The rows are grouped in 4 ways, from coarse to fine. Each group lies inside one group of the grouping before and may be the whole of it. The rows also spread widely along 15 directions, which tell nothing about the answers.
(in the rows, 128 means zero)
Some rows, each with its group in each grouping after it:
[129  97 117  82 155 144 151 184  78 151 106 144 146 120 127  90 113 132
 136  87 162 119 161 136 132 139 153 129 147 146  96 108]
z_486 Tegod nufi z_254
[121 112 109 141 119 126 111 136  96 143 135 116 115  97 110 102 139 114
 113 151 152 155 155 152 132 163 152 129 113 106 108 149]
z_486 ruvi saf z_61
[161 129 113 126 133 119 122 159  58 122 140 137 122  82 107 163 133 118
 156 143 133 168 130 136 149 139  98 146 173 115 136 142]
z_486 sal nubu z_281
[ 97 122 122 131 137 134 123 149 148 165 150 134 124 174 139  81 147 161
 103 164 144 141 134 163 123 143 128 102 102 127 105 124]
z_402 livo kore z_356
[117 101 114 109 163 120 144 147 161 131 115 181 119 155 137  79 118 169
 101 100 140 114 155 128 140 132 125 116 158 128 113 138]
z_402 tinu veve z_739
[165 139 133 118 142 121  98 151 134 170 157 135 138 134  97 128 161 150
 162 126 121 108 142  84  96 114 136 116 138  94 139 117]
z_402 rofid nutu z_65
[101 114 116 154 127 140 136 207 138  97 125 108 108 164 135 134 102  97
 140 107 104 148 126 112 113 155 120 130  94 128  68 100]
z_486 sal gomun z_236
[ 70 138 117 161 118 166 123 156 119 109 137  77 101 122 169 114 164 118
  90  91 127 132 130 104 104 155 170  93  71 168  64 127]
z_486 ruvi saf z_279
[134  92  99 151 156 150  92 128  81 100 152 165 129 123 161 106 143  71
 129 178 119 210 163 146 138 151 149 146 150 112 134 176]
z_486 Fepa tef z_472
[ 94 127 133 176 103 118  83 100 111 105 148 108  89 120 163 163 137 124
 120 151 111 204  89 135 152 138 100  98 137 128 117 110]
z_402 livo nulur z_648
[129 143 126 176 102 123  75 104 139 112 134  79  58 121 113 143 145 124
 121 112 108 154  87  91 116 123 156 111 121 116 129 103]
z_486 Fepa Butu z_163
[140 132 104 110 143 132 165 179 131 110 105 122  91 163 100 109 109 162
 114 134 139 124 118 150 140 115 136 141 138 136 137 123]
z_486 sal gomun z_927
[129 126 112 181 147 156 104 167 152  89 149  97 134 208  71 140 129 102
 111 161 121 134  77 124 121 111 124 166 144 106 183 137]
z_402 tinu veve z_654
[102 147 103 168 167 175 126 143 123  83 193 122 103 157 140 151 154  92
 116 134 117 139  97  95 101 152 150 171 144 188  97 139]
z_402 livo kelo z_492
[122  68 119 120 143 131 120 119  73 133  99 161 100 136 134  87  98 104
 106 132 117 186 166 115 173 107 134 128 158  87 111 110]
z_486 Tegod dulu z_270
[131 111 139 148 142 119  75 145 148 113 145 139 118 158 139 141 119 109
 160 113 104 163 110  87  95 144 138 125 134 126 129  86]
z_486 Tegod dulu z_722
[115 157 127 130 166 162 151 192 161  82 130 134 123 215 135 143 139 175
 116 142  98 126  76 123 131  94  87 139 133 167 191 141]
z_486 Fepa Butu z_741
[107 104 148 109 136 133 104 103 131 176 121 133 147 149  91  94 146 146
 117 143 124 131 153 103 119 110 150 128 125  99 165 128]
z_402 livo nulur z_349
[100 136 141 141 124 148 104 131  87 102 117  85 111 139  94 134 118 133
 104 133 112 162  97  96 137 106 145 121 143 162 181 104]
z_402 dov Nosu z_628
[138  74 145 137 159 100  70 124 129 136 136 175 128 164 118 107  89 132
 146 110 167 170  94 153 136 155 114 119 191 130 138  59]
z_486 Tegod nufi z_4
[134 147 128  83 120 116 172 184  80 167  97 106 121  96  51 131 118 184
 133  96 161  90 125 136 161 122  83 132 146 130 130 110]
z_486 Fepa gutor z_937
[111 110 142 130 104  95  91 149 144 109  82 124  91 120 154  94 104 156
 122  82 113 159 148  94 129 133 143  66 107 121 121  92]
z_486 ruvi saf z_61
[135 120 122 140 147 145 113 152 122 118 128 120 114 170  98 108 127 138
 109 131 146 130 103 130 131 110 141 134 144 127 155 113]
z_486 ruvi saf z_61
[168 146 123 162 143 112  76 124 105 113 169 139 101 110  91 162 141 116
 146 143 125 158  99  99 121 141 115 153 178 124 162 130]
z_486 Tegod nufi z_254
[143 119 130  89 163 149 118 122 119 143 152 148 131 159 106 145 130 115
 166 178  98 160 122 106  99 121 162 184 131 142 171 114]
z_486 Tegod nufi z_254
[ 69  82 150 131 137 166 127 110 122 132 115 140 157 145 179 162 161 116
 116 115  98 159 142 128 140 112 103 113 114 110 126 151]
z_486 sal gomun z_236
[116  97 147  84 184 161 134 176 117 167 150 158 195 216 100 108 118 141
 160 145 150 126 111 144 112 117 112 155 157 150 156  79]
z_402 livo nulur z_648
[129 115 106 115 145 120 128 130 132 132 138 156  82 127 148 115 118 130
 133 126 125 153 140 123 118 158 155 137 133 138  79 110]
z_486 Tegod dulu z_722
[115 110 124 143 132 138 132 152 139 150 128 116 136 172  77 121 136 124
 113 155 119 121 138 122 141 113 103 150 117  64 140 144]
z_402 livo kelo z_492
[ 88 114 120 132 147 208 147 146  43 121 124  86 132 167 137 114 154 104
  85 129 127 148 118 112 155  63 154 127 141 145 125 122]
z_402 livo nulur z_648
[104  98 122 128 154 135 113 125 125 127 145 160 107 155 146 101 118 116
 121 144 102 164 149  96 131 130 139 126 135 126  99 114]
z_402 rofid nutu z_65
[ 95  75  98 107 174 169 135 130 141 144 156 186 106 183 226  69 136 103
 128 146 122 178 165 160 103 159 184 125  99 154  38 116]
z_486 Fepa Butu z_741
[117 113 117 123 147 164 142 134 126 116 138 130 127 135 147 187 148  95
 148 128  89 142 130 104 116 128 129 173 120 122 118 146]
z_486 Tegod nufi z_254
[103 132 128 103 169 165 113 108 123 157 179 152 127 142 182 109 177 156
 134 124 149 143 107 148  88 156 177 113 131 211 107 113]
z_486 Fepa Butu z_163
[155 106 103 113 151 119 115  95 131 131 133 170  82 120 137 101 140 141
 118 141 134 156 154 134 126 129 172 137 158 114 125 147]
z_486 sal nubu z_281
[ 90  95 119 131 164 190 130 169 107 146 168 144 183 200 163 119 161  95
 132 200 118 178 133 181 123 141 107 144  90 123 128 153]
z_486 Fepa tef z_472
[142 136 113 125 148 155 141 175 150 111 144 128 116 164 158 160 149 132
 160 102 102 117 118  95  96 110 139 137 130 133 102 110]
z_402 livo nulur z_349
[130  78 129 122 126 116 132 115 166 145 115 147 155  99 163 221 145 130
 179  83 149 126 109 190 128 172  80 142 153  79 105 134]
z_486 Tegod dulu z_270
[127 121 115 164 135 120  94 140 136 106 139 153 106 121 167 112 152 131
 106 130 117 160 150 123 132 148 127 102 132 113 125 167]
z_486 Tegod nufi z_254
[147 146 141 113 116 107 109 194  73 144 126 126 155  84  83 146 134 143
 170 138 117 152 150 110 135 141  83 121 134 114 170 139]
z_486 Fepa gutor z_937

New rows. What belongs after each?
[ 95 159 128 150 107 124 128 148 109 135 149 116 110  91 141 158 171 149
 115 149 101 154 143 121 135 153  81 102  90 124 105 168]
z_486 sal gomun z_236
[ 82  74 150 122 119 129  86 109 132 116  86 120 143 117 165 114 117 113
 133  90 131 179 136 137 124 157 159  96 122 139 143 113]
z_486 Fepa tef z_472
[104 110 117 133 156 156 133 114 153  77 131 154 100 156 183 157 140 112
 123 141  78 173 132 107 119 121 145 148 126 145 135 158]
z_486 sal gomun z_927
[ 67 123 128 163 133 179 122 174  92 101 134  94 145 151 102 128 144  77
  97 152  86 156 142  85 133 130 119 153  92 134 144 167]
z_486 Fepa gutor z_937
[116 108 110 142 172 203 120 160  93  96 188 139 158 198 201 164 160  72
 157 186  99 197 104 149 109 110 141 154 134 152 126 130]
z_402 livo nulur z_648
[123 149 107 115 164 140 134 171 134 102 155 160 121 161 136 101 135 152
 119 171 100 155 143 110 116 130 139 137 131 168 155 154]
z_402 tinu veve z_654
[116 123 106 116 128 145 153 183 142 134 130 127 119 160 167 123 138 135
 142 157 108 155 142 163 123 146 116 120  74 116  90 133]
z_486 Fepa tef z_472
[116 121 133 122 140 140 110 117  92 153 137 122 124 110 110 122 147 134
 127 108 150 139 117 125 129 141 134 124 150 147 122 110]
z_486 Fepa tef z_472
[ 95 105 125 146 119 129 108 138  59 101  98 103 122  75 103 118 113 105
  95 106 151 168 137 131 164 160 136 129 158 145 141 145]
z_486 Tegod nufi z_4
[109  91 127 140 116 125 111 154 112 121  95 107 124 139 109 107 103 119
 112 111 126 153 133 122 152 121 126 108 136  97 130 112]
z_402 tinu veve z_739
[142 153 106 159 120 131 137 185 117 132 113  95  80 139  71  88 142 151
  89 102 129  95 136  88 146 104 115 111 121  90 106 133]
z_486 Fepa tef z_472
[ 99 130 120 115 144 155 175 174 158 112 119 131 129 149 181 173 152 176
 124  85 135 100 101 161 133 132  88 115 118 156 104 136]
z_486 ruvi saf z_61
[107 137 115 131 134 177 148 183  55 150 143 115 148 146 123 113 175 129
  95 189 112 150 159 136 158  96  99 120  87 103 136 177]
z_486 ruvi saf z_61
[167 146  98 120 163 107 126 167 189 115 165 172  97 171 146 109 127 186
 142 138 151 124 100 162 103 153 136 122 157 160 125 116]
z_402 tinu veve z_739
[164 116 117 147 123 145 126 141 125 119 142 109 123 111 127 237 150  90
 191 105  95 132 108 105 107 117 109 160 148  70 108 120]
z_402 dov Nosu z_628
[127 112 140  94 145 120 110 126  89 160 141 170 139 142 133 125 130 147
 147 191 105 194 141 136 142 122 104 127 132 119 165 120]
z_486 Tegod dulu z_722
[107 122 120 141 165 159 152 178 137 100 132 140 135 188  83 131 124 123
 105 142 115 121 120 118 135 120  98 173 139 129 152 155]
z_486 sal gomun z_236
[115  98 127  97 169 129 120  82 113 124 122 188 119 138 132  88 125 154
 101 153 133 165 152 130 153 115 150 145 187 147 177 151]
z_402 livo nulur z_349
[125 134 113 133 150 150 142 170 166 126 132 132 118 170 118 115 160 139
 110 121 102  99 150  87 100 116 139 138 102 107 120 160]
z_486 sal nubu z_281
[101 129  94 174 122 140 134 158 127  84 126 106  78 155 131 106 117 131
  72 168 120 165 120 157 156 136 127 118 116 125 116 153]
z_402 dov Nosu z_628
[ 98  80 122 104 141 156 131 108 161 159 104 132 106 193 157  73 129 140
 103 137 120 141 151 130 118  94 189 115 103 103 109 104]
z_402 livo kore z_356
[ 88 128 144 136 151 156 131 168 145 143 148 127 164 181 123 143 157 163
 115 126 144 107  96 147 125 135  79 120 112 145 142 125]
z_486 ruvi saf z_61
[ 98 112 137 115 149 141 113  94 124 113 139 143 103 122 170 153 131 131
 137 101 103 157 119  88 121 128 149 121 154 165 112 104]
z_402 rofid nutu z_65
[110 115 129 150 122  93  94  98 125 106 101 144  85  95  83  95 115 134
  85 137 117 165 160  98 152 144 133 130 151 109 163 166]
z_486 sal gomun z_236
[147 100 139 135 146 122  89 131 112 148 119 127 133 144  67  97 123 138
 123  93 178 118 110 133 124 122 147 124 181 116 158  95]
z_486 sal gomun z_236
[ 98 105 128 118 142 102 110 109  94 108  95 145  89 150  43  44  63 138
  67 202 111 192 155 104 188 115 141 154 164 124 206 140]
z_402 rofid nutu z_65
[142 124 122 151 131 124 115 158 115 126 114 118 106 117 100 114 130 141
 113  69 141 104 135  88 130 119 131 102 162 106 109 110]
z_402 dov Nosu z_628
[136 149 108 160 147 156 153 187 170 111 149 107 143 143  69 184 171 112
 135 110 120  69 122 106  93 145 109 188 121 101 132 188]
z_486 sal gomun z_236
[ 90  91 105 162 138 152 109 130 115  85 136 144  81 148 187 106 119  84
 104 145 101 203 139 129 143 146 147 125 116 138  80 133]
z_486 Fepa gutor z_937
[ 88 102 126 147 125 141 125 148 101 105 100 114 109 129 128 109 119 115
  91 104 122 156 143 115 151 128 130 115 126 124 111 134]
z_486 sal gomun z_236
[120 130  94 145 124 145 138 127 147 105 139 109  72 121 173 159 150 116
 130 122 112 144 123 128 113 138 160 138 118 126  70 137]
z_402 livo kore z_356
[106 125  93 119 162 182 136 123  58 136 173 129 111 148 100  79 146  81
  94 232 119 189 162 140 121 138 197 185 106 158 128 169]
z_486 sal gomun z_236
[111 112 125 120 128 135 141 145 162 121  92 106 111 173  95 122 113 152
 110 129 136 124 108 156 131 118 140 138 118 118 157 123]
z_486 sal gomun z_236
[122 113 108 151 112 125 106 154  91 103  99 103  93 115 132  82 118 129
  84 129 152 172 138 156 157 136 163  96 129 125 132 137]
z_486 Tegod nufi z_4
[118 147 123 144 123 114  99 143 136 127 157 131 100 125 133 127 141 129
 134 167  93 173 140 102 105 166 131 123  92 132 122 133]
z_486 Tegod dulu z_270
[120 131 116 118 147 124 151 141 125 119 140 152 129 121 107 159 132 149
 134 154 131 137 121 149 146 149  90 169 162 135 144 159]
z_402 livo nulur z_349
[ 92 113 139 113 144 137 146 143 133 151 147 140 141 144 118 185 123 124
 158 130 112 136 104 131 125 163  75 168 119 138 101 105]
z_486 Tegod nufi z_254
[159 154 111 168 118 116  84 149 133  66 122 100  67 106 123 135 132 121
 121 112 103 154 119  74 112 127 170 121 140 130 158 143]
z_486 Tegod nufi z_254
[ 73 121 123 127 140 174 132 142 110 110 123 104 102 143 149  98 141 109
  94 103 101 143 151  76 104 127 193 122  93 176  94 125]
z_486 sal gomun z_236
[108  94 123 130 171 166 127 160  80 140 159 174 149 173 161 115 143 107
 121 153 113 169 148 125 145 121  99 130 135 124 101 127]
z_486 Tegod nufi z_4
[101  95 151  79 148 125 151 175 150 147 101 163 188 158 116 147 117 161
 158 136 117 129 147 147 132 138  73 145 113 111 171 137]
z_486 ruvi saf z_61
[158 126 111 134 113 120 101 135 148 129 119 115  93 127 144 103 150 130
 136 128 108 144 164  96 102 106 188 104 114  76 123 136]
z_402 livo nulur z_648
[134  87 116 169 151 153  77 134  97 108 164 149 117 172 155 122 132  68
 136 167 107 205 124 125 123 124 141 134 141 102 117 118]
z_486 sal nubu z_281
[ 81 153 106 176 132 173 132 120  93  64 148  99  65 127 157 168 153 102
  88 145  79 179  94  93 155 120 112 142 124 168 113 156]
z_486 Fepa tef z_472
[ 83  90 148 138 156 161 121 168  81 137 142 143 179 173 129 141 129 109
 131 137 126 162 115 132 150 126  62 129 133 122 127 108]
z_486 ruvi saf z_279
[155 124 119 159  93 105  71  99 115 128 140  97  78  87 116 169 137  91
 159 155  99 190 122 107 114 146 153 134 117  73 125 115]
z_486 Tegod dulu z_270
[157 134 112 106 151 126 136 105  91 117 122 170  66 105 157 121 148 167
 112 125 113 157 147 105 155  86 140 113 176 135 134 142]
z_486 sal gomun z_927
[110  89 116 116 150 138 111 116  41 143 131 151 102 121 121  55 104 114
  95 153 162 189 150 145 162 137 163 125 156 149 106 103]
z_486 ruvi saf z_61
[ 90 110 120 138 142 160 134 159 112 111 132 130 121 156 176 121 137 131
 106 126 127 156 122 146 138 132 123 110 111 149 100 123]
z_486 ruvi saf z_61
[180 154 113 108 169 126 128 181 161 124 159 165 135 141  90 134 143 142
 173 133 101 101 158  69  68 136 153 164 146 127 159 147]
z_402 dov Nosu z_628
[113 145 111 168 131 176 128 207  91  71 138  76 130 133 142 174 146  86
 132 105 104 145 105  97 117 135 129 138 118 154 120 139]
z_486 Tegod dulu z_270
[ 96 111 120 122 116 126 151 100 130 125  92 123  67  77 168 141 142 150
 105  44 127 119 146 103 140 134 142  97 135 135  53 120]
z_486 sal gomun z_927
[109 132 110 156 144 136 115 150 131 114 173 114 110 139 121 141 126 111
 139 138 151 151  91 149 108 181 134 153 145 168  91 107]
z_402 livo kore z_356
[135 122 118 124 126 125 111 135 165 125 129 138 106 133 190 141 151 142
 147 127 104 159 138 132 101 143 155 102  99 118 115 131]
z_486 Tegod dulu z_270
[ 58 128 128 172 158 163 131 159 170  49 138 112 129 184 106 167 112 101
  98 119  82 134  85  75 122 143 104 175 136 177 161 151]
z_402 tinu veve z_739
